The groups are shells around one centre, one inside the other: the same stretched ball of 8 dimensions in 6 sizes.
Some rows, each with its group after it:
-144 -135 -183   -6    2   76  -35  166  -89  -12  -79 -113 -143   67   -2  142 -> bag
-155 -134 -224   55  -20   34  -35  180  -82  -14 -107 -155 -128   43  -10  101 -> bek
 458  125  267 -274   61   45   47  -43 -225  176  174   62  251    7  -86  -35 -> luta
-268 -149   58  126  -67  -49   23 -153  192  -83   37   90 -131   26  -41  -28 -> zubu
-161   15   -6 -152   41   22 -108  -78   17  153   77  -91 -118 -145 -161  120 -> bek
 -66 -251 -199  250   17   23  187   45   -7  -21 -236 -124   -5  -31   35   81 -> Pifud
 302  -44  459  107 -115  -36  167 -216   66  -70  188  245  220  167   70 -223 -> zubu
-185   79  -32   89  -52   34 -120  -61  196   70  -11 -106  -98 -165   37   54 -> zubu
 109 -122  -46   21   59   45  166  124 -127    9  -86   99   27   76   13  -43 -> bek
-201  -96 -231  194   68   80  117  234   37   66 -220   60 -203  -89   74  -67 -> lifu
  47  221  409  -92 -138 -112 -137 -219  186    5  341  252   52   23  -61 -280 -> Pifud
  96   84  317  238  -72   12  132 -100  232   40   65  278   45  -48  150 -309 -> bek
-240   88 -315  120  -71    9 -165  221  121  -85 -137  -70 -152  -24  122   -3 -> lifu
157 -69  47  98 -55  -4  79  31 -66  -6 -18 -44 111  60  31 -49 -> bek
 283  -27  206   80   32   53  211 -103    0   87  -11  111  184  -41   58  -79 -> bag
 -17   78  116  318  -59   86   98  -86  339  -26  -92  171    7 -103  273 -125 -> lifu
 321 -111  287  -89  -12    5  126 -104 -199   98  146  -19  188   86 -107  -13 -> Pifud
  -6 -144 -278  -55   41   -3   21  220 -240   10 -120 -154  -23   60  -99   90 -> luta
 413   41  241 -245  -50   16  -23  -13 -232  -33  208   43  246  234  -24    7 -> lifu
-493  -55 -286   54  -49  -18 -181  -85  276 -151  -85  -76 -231  -60   -4  202 -> Pifud
-325  -95 -373 -136   78    7 -130  125  -89   81 -103 -225 -216 -113 -190  228 -> bag
 298 -129  130   -2  -56  -34  123  -84 -129 -101   46    7  246  184   -5    7 -> zubu
-355  -43 -155  -72  -12    3 -155  -67  145  -57    9  -37 -198  -33  -73  167 -> zubu
 196   11  117 -159   69  107   58  137 -197  144   70   93    7   51  -25  -35 -> Pifud
 -16  102 -153  122  -50   -2  -46   44  143  -77 -109   -6   46  -49  132  -22 -> bag
 318   26  176  172  -12   16  199  -39   11   81  -39   81  216  -57   99 -175 -> luta
  34   45  121   90 -158  -49  -81   22   55  -87  108   33   31  123   65 -145 -> lifu
  84  -72  122  283  -97   -5  154  -55  153 -116  -50  144   94   80  172 -157 -> bag
 225  197  356 -161  -67   10 -100 -133   19  101  269   92  121    3  -23 -102 -> zubu
-198 -196   28  157   26   70  134   73   22  101  -54   61 -213  -30  -15  -56 -> zubu
  -1  -83 -123   70  -29   15   20  -93   81 -125 -103  -83   91   23   67  168 -> bek
 -54  -70   78 -116   -1   48  -42  -38  -43   43   96  -15  -71   42  -77   98 -> bag
  -4   58 -137  -97  -75    2 -166  181  -86  -95   29  -58  -19  143   30   33 -> Pifud
  18  -38 -211 -337   83  -55  -94  -45 -189   -5   24 -133   77    9 -240  240 -> Pifud
 -59 -122   73  130  -64    3   81 -188  194 -182  -12  131   39  101   94   39 -> lifu
 -49  191 -223 -265  -20  -41 -293  -26    5  -35   48 -181   51  -61  -90  206 -> Pifud
-384  -16  -75  104  -78   14 -134  -39  258  -74    1   25 -235  -30   46   37 -> bag
-334   55  118  107 -153  -73 -171 -214  354  -91  139   76 -149  -36    9  -63 -> zubu
-251  120   64   55 -166  -75 -215 -161  318 -153  136   80  -83   19   48  -56 -> bek
-269  -96 -366  158   23   72  -36  176   31   57 -241 -248 -181 -145   36  166 -> luta
-205 -226 -266 -153   82   39  -35  181 -256  101  -66 -225 -196   10 -217  221 -> Pifud
-336  -20 -247   21   67   30  -81   39   80  179 -114 -182 -224 -270 -116  126 -> Pifud
-292 -143 -143  238  -81   14    5  -23  226 -170 -123   13 -137   44  119   57 -> bag
  95  136  -44 -177  -18   36 -161   42  -63   33   63 -102   59   -4  -11  104 -> bag
-458  -43 -210   86  -19   70 -141  100  170   24  -78  -72 -339  -95   19  101 -> zubu
  32 -106  118  290  -91   -1  161  -88  182 -128  -57  151   66   75  164 -129 -> bag
-121   16 -299  210   17   41   44  132  147  -56 -254    3  -46 -100  161    2 -> Pifud
-248   51   -5 -157   38   -2 -121   22   34  129  109   75 -221  -93 -158  -34 -> luta
  59  -88  232   53  -18   -3  101  -47  -58  177  102    6  -13  -48 -105 -124 -> lifu
-337  -45 -375  -25  -12   -3 -175  175    3  -42 -110 -173 -213  -24  -57  150 -> bag
-201 -192   63   87  -39   -1   41 -191  132  -38   21  -17  -85    1  -56  101 -> luta
-244   72  -90  -85   37   46 -135  -69  147   91    7  -44 -152 -174  -59  129 -> luta
 415  131   66 -154   65   68   47   54 -196  155   15  -49  244  -53    1   16 -> Pifud
  42   36 -219  131    4   46   25  129   29   -7 -190  -82   50  -73  125   30 -> bek
-207   64 -342 -151   60   43 -194  185  -81  129  -88 -242 -163 -155 -107  188 -> zubu
 -30   89  -79  -31  -72   15 -143 -125  174 -161   -3  -38   80   27  103  164 -> lifu
  13   91   13 -139   20   22  -80  173 -126  151   86   27  -86  -25  -86  -96 -> luta
  -1  -19 -237 -213   82   82  -84  187 -211   79  -59 -161  -53   -2  -82  205 -> bag
-325  -72 -175 -114   88   40  -67   50    7  117  -28  -33 -258 -121 -153  120 -> zubu
-382 -258 -315  241  -24   94    9   35  152 -114 -243 -195 -211  -16  104  278 -> lifu
-229 -208 -464  -18   42   33  -36  131  -73 -140 -231 -207  -99   58  -26  316 -> zubu
-383 -163 -557 -141   25   30 -210  234 -130 -113 -169 -304 -237   67 -101  371 -> lifu
 117 -127  142  215   72  146  296   69   18  118 -117  191  -20  -35  143 -125 -> lifu
 139   19   77 -174   -1  -18  -27 -160  -22  -39   98   20  149   46  -70   96 -> bek
-400  108 -316 -142   35   13 -253  125   91   50  -34  -74 -279 -142  -92  116 -> Pifud
-247  101 -294 -271  -48 -107 -335   75  -45  -75   81 -157 -107   23 -189  133 -> lifu
 -65  -44 -238 -156   65  -12  -74  109 -181  120  -51 -215  -47  -88 -186  145 -> bek
 -71  163  242  114 -112   15  -95 -157  287   45  132   96  -36 -103   96 -128 -> bek
  46  -12  331  115 -160  -61    6 -143  124  -62  195  142   45  119   29 -200 -> luta
 142  213  340  141 -189  -76  -69 -222  290  -89  189  178  171   19  142 -248 -> luta
-156  253  -13 -218 -128  -68 -371  -94  168 -112  206   -8  -37   29  -33   55 -> lifu
-300  -83 -416   40   27   79  -98  260  -24  -15 -204 -176 -230  -32   29  180 -> bek
 129 -123   83  -18    8   17  108  129 -204   80   37   32    6  100  -69  -92 -> luta
  25  -72   90   24 -138  -16  -57  -34   18 -175   93   13   44  220   59   17 -> luta
 371  -31  324 -139   -6  -37  130 -117 -170   53  188  137  233  118 -106 -122 -> bag
 342  164  359 -289  -33  -62  -62  -82 -169  128  319  115  189   63 -164 -172 -> luta
 142 -143   13  107  -68  -28  101 -119   14 -159  -47  -31  186  125   56   67 -> zubu
 223   32  218  -42  -65  -98   44 -127  -26  -17  150  115  191   70  -72 -164 -> bek

New rows. What belongs after each?
 322   52  567   51  -81  -50  148 -186   20  132  271  252  173   29  -35 -352 -> lifu
-197   65  221  118 -182  -73 -139 -129  255  -70  192  115 -106   41   26 -181 -> Pifud
-209 -166 -371  -55   30   51  -79  106  -78  -73 -160 -236 -107   28  -43  317 -> bag
  12 -222  236  237    8   48  272 -178  112   72  -27  118    2  -45   25  -71 -> Pifud
-157   78   44  -42 -136   -6 -229  -90  157  -96  133  -53  -65   54   30   81 -> zubu
 155  -75  -76 -267   57   -1    5   37 -229  -60   40   15  106  158 -117  128 -> Pifud
 -74    5  -21  -48   30  119  -42   87   -5   94   -5  -16 -125  -38   28   82 -> zubu
-276 -171 -310  -56   99   63  -14  192 -130  112 -139 -159 -242  -77 -134  174 -> bag
 -12  -65  -21    3   67  -10  111 -146   69   32  -54   57   48 -103  -66   41 -> Pifud
 194  221  319  -80  -43   45  -70 -147  103  135  192   85  109  -94   36  -89 -> Pifud
  65   69 -193 -101  -50  -50 -142   37  -59  -82  -22 -163  118   32  -26  116 -> bek
-171   57 -271 -301  -21  -70 -295   34  -92  -55   70 -204  -56   23 -194  221 -> zubu
 141  204   35 -236  -29  -65 -153  -76    3  -43  144   72  147   26  -60  -19 -> zubu
-245  -27  -38   14 -106  -60 -130 -104  189 -191   66   72  -89  100    5   29 -> zubu
-103   50   -3  167  -61   38  -14 -122  287  -91  -59   70   -3  -59  164   21 -> zubu
 430  175  395    5  -77   41   54  -19  -35   94  176  148  228   54  116 -233 -> Pifud
-140  -93  -49  -79  -31   -7  -66 -127   74 -133   37    2  -30   87  -41  164 -> luta
 225  -52   93  260  -98   26  152   -2   72 -125  -80   71  184  114  219 -105 -> zubu
  56  110  104 -256  -44  -34 -156  -30  -48  -36  205   93   31  112  -91  -16 -> zubu
 321   59  375 -138  -86  -57   29 -146  -42  -84  261  252  220  216  -15 -176 -> Pifud
 272   -4  425   91  -39   39  168 -228   86   86  133  156  175  -11   58 -132 -> zubu
 309  -94  -26 -132  107   58  136    8 -265  147  -58 -153  196  -44 -104  154 -> Pifud
-306 -205 -363    8   79   22   16   64  -11  -25 -193 -126 -171  -56  -94  223 -> bek
-227  -65   11  -58   33   82  -47   14   28  120   43   -7 -220  -66  -74   81 -> zubu
 312  171  110 -246   55   -9   -7   29 -157  111  120  113  174   -6  -83 -100 -> zubu
 188  100  307  -12 -128  -16  -70 -179   78    0  198    9  157   42   34  -57 -> luta
 105 -133  211  -54  -11   62   81  -80  -77   29  105   44   30  106  -33   47 -> zubu
 160   60  -51 -214  110   58   10   97 -180  147    4    0   51  -56  -89   49 -> bag
 -34 -171 -342  217   41   60  158  141   12 -121 -319  -54   21   15  147  110 -> Pifud
-456  -44 -178   83  -81   55 -200  -19  246  -86  -40 -110 -276  -37   57  189 -> Pifud
 373  -61  -17 -130   65   77  123   86 -260    9  -46  -28  225  116   17  103 -> zubu
 383    5  418  -47   20   82  177  -75 -112  177  157  157  165   27    4 -140 -> zubu
   3   -8   50   77   25  108   55  147  -41  190  -29  -10 -107  -86   34  -66 -> zubu
-347 -189 -155   54  -27   -1  -55 -101  124  -71  -54 -120 -171  -17  -69  205 -> zubu
 -91  -20 -130  181   10   41   45   47   87  100 -150 -109  -52 -173   46   12 -> zubu
 144  104   41 -390   20  -18 -180    4 -228  105  200 -105   75   30 -213  107 -> zubu
 -35  -85   -9   -9  142   94  151  100  -93  253  -71   43 -128 -160  -90  -30 -> zubu
 289   48  202 -129  -13   66    1   91 -208  142  135  -20   99   64  -23  -50 -> Pifud
-109  146  -77  236 -127   50 -107   47  291 -122  -85   30  -37  -26  272  -51 -> Pifud
 326   78  432 -102  -92  -48   25 -276   40  -39  266  180  262  120  -13 -117 -> zubu
 352   72  366 -265  -18  -36    3 -148 -162   94  285  105  214   90 -149  -84 -> bek
 -16  -15  195 -139    0   57  -48  -45  -48  134  166   15  -81   -3  -99   25 -> zubu
 345   97  203  141  -72  -20  125  -56   57  -33   21  147  262   37  143 -211 -> zubu
-161  -73 -230 -142  -52  -34 -176  148 -127 -103   19 -137 -103  145  -99  131 -> Pifud
-496  -97 -281   34  -16   40 -179   94   98   41  -79 -202 -343 -106  -74  186 -> luta
  42  -78 -228 -198  161   37   63  159 -257  152  -99  -74  -19  -71 -175  110 -> bek
-302 -360 -448  113   85  102   89  157  -97  -29 -312 -270 -196  -12  -29  346 -> lifu
-323  -58 -254  197   13   59   -5  152  137   40 -187  -42 -239 -130   66   12 -> bag
 227   43  501 -131  -75  -38   14 -250   -1   82  329  165  134   68 -109 -150 -> luta
 -18  -42   48 -103   42   61    4  -72   -7   72   40    1  -26  -36  -60  109 -> bag
 -26  -86  -44 -182  120   25   31   70 -218  252   23 -105  -89 -125 -244   63 -> zubu
-144 -196    4  -45   14   14   28  -94  -27   24   27  -62  -89   15 -131  140 -> bek
  51   21 -285  -21   49  -23   -8  144 -113   50 -149 -150   65  -92  -49   52 -> Pifud
-179   -8 -218   17  -55  -71 -102  -88  160 -190  -64  -25    7   20    6  107 -> zubu
-190 -146 -579 -125  116  102  -91  298 -230   27 -273 -359 -144  -42  -71  390 -> Pifud
-188  130 -350  -82   22   14 -205  119   43   40 -111 -192  -93 -159  -26  157 -> zubu
-273   32 -282   22 -117  -42 -223   87  140 -240  -48  -48 -111  113   76   88 -> Pifud
 158  108  302 -235    7  -90  -18 -157  -54  129  270  180   94  -18 -210 -178 -> luta
 220 -179  211  151   27   89  277 -134    8   30  -48   92  144   26   82    5 -> Pifud
 -25  171 -114   21  -36   11 -100   67  134  -56  -42   69    8  -35  117  -49 -> zubu
-214 -317 -165  278   -6   27  170  -15   73  -63 -207  -96 -101   -3   30  112 -> Pifud
 359  -48  321 -210   66   26  145   52 -328  229  195  106  112   73 -177 -148 -> lifu
-152 -308 -127  -48   89   22  123  -21 -132   44  -78  -89 -105   11 -180  188 -> Pifud
-180  -94 -248   16   34   98  -14  158    5  -65 -143  -11 -149   45   73  142 -> Pifud
  85  107  160  174 -124  -48  -10  -55  148    1   60   52   88  -32   90 -202 -> Pifud
 -64  118  281 -137  -73  -55 -138 -121   74   99  279  118  -71  -21 -135 -150 -> zubu
 127   45  -86 -154   20   55  -52   90 -105  -35   -3   -3   70   82   24   97 -> bek
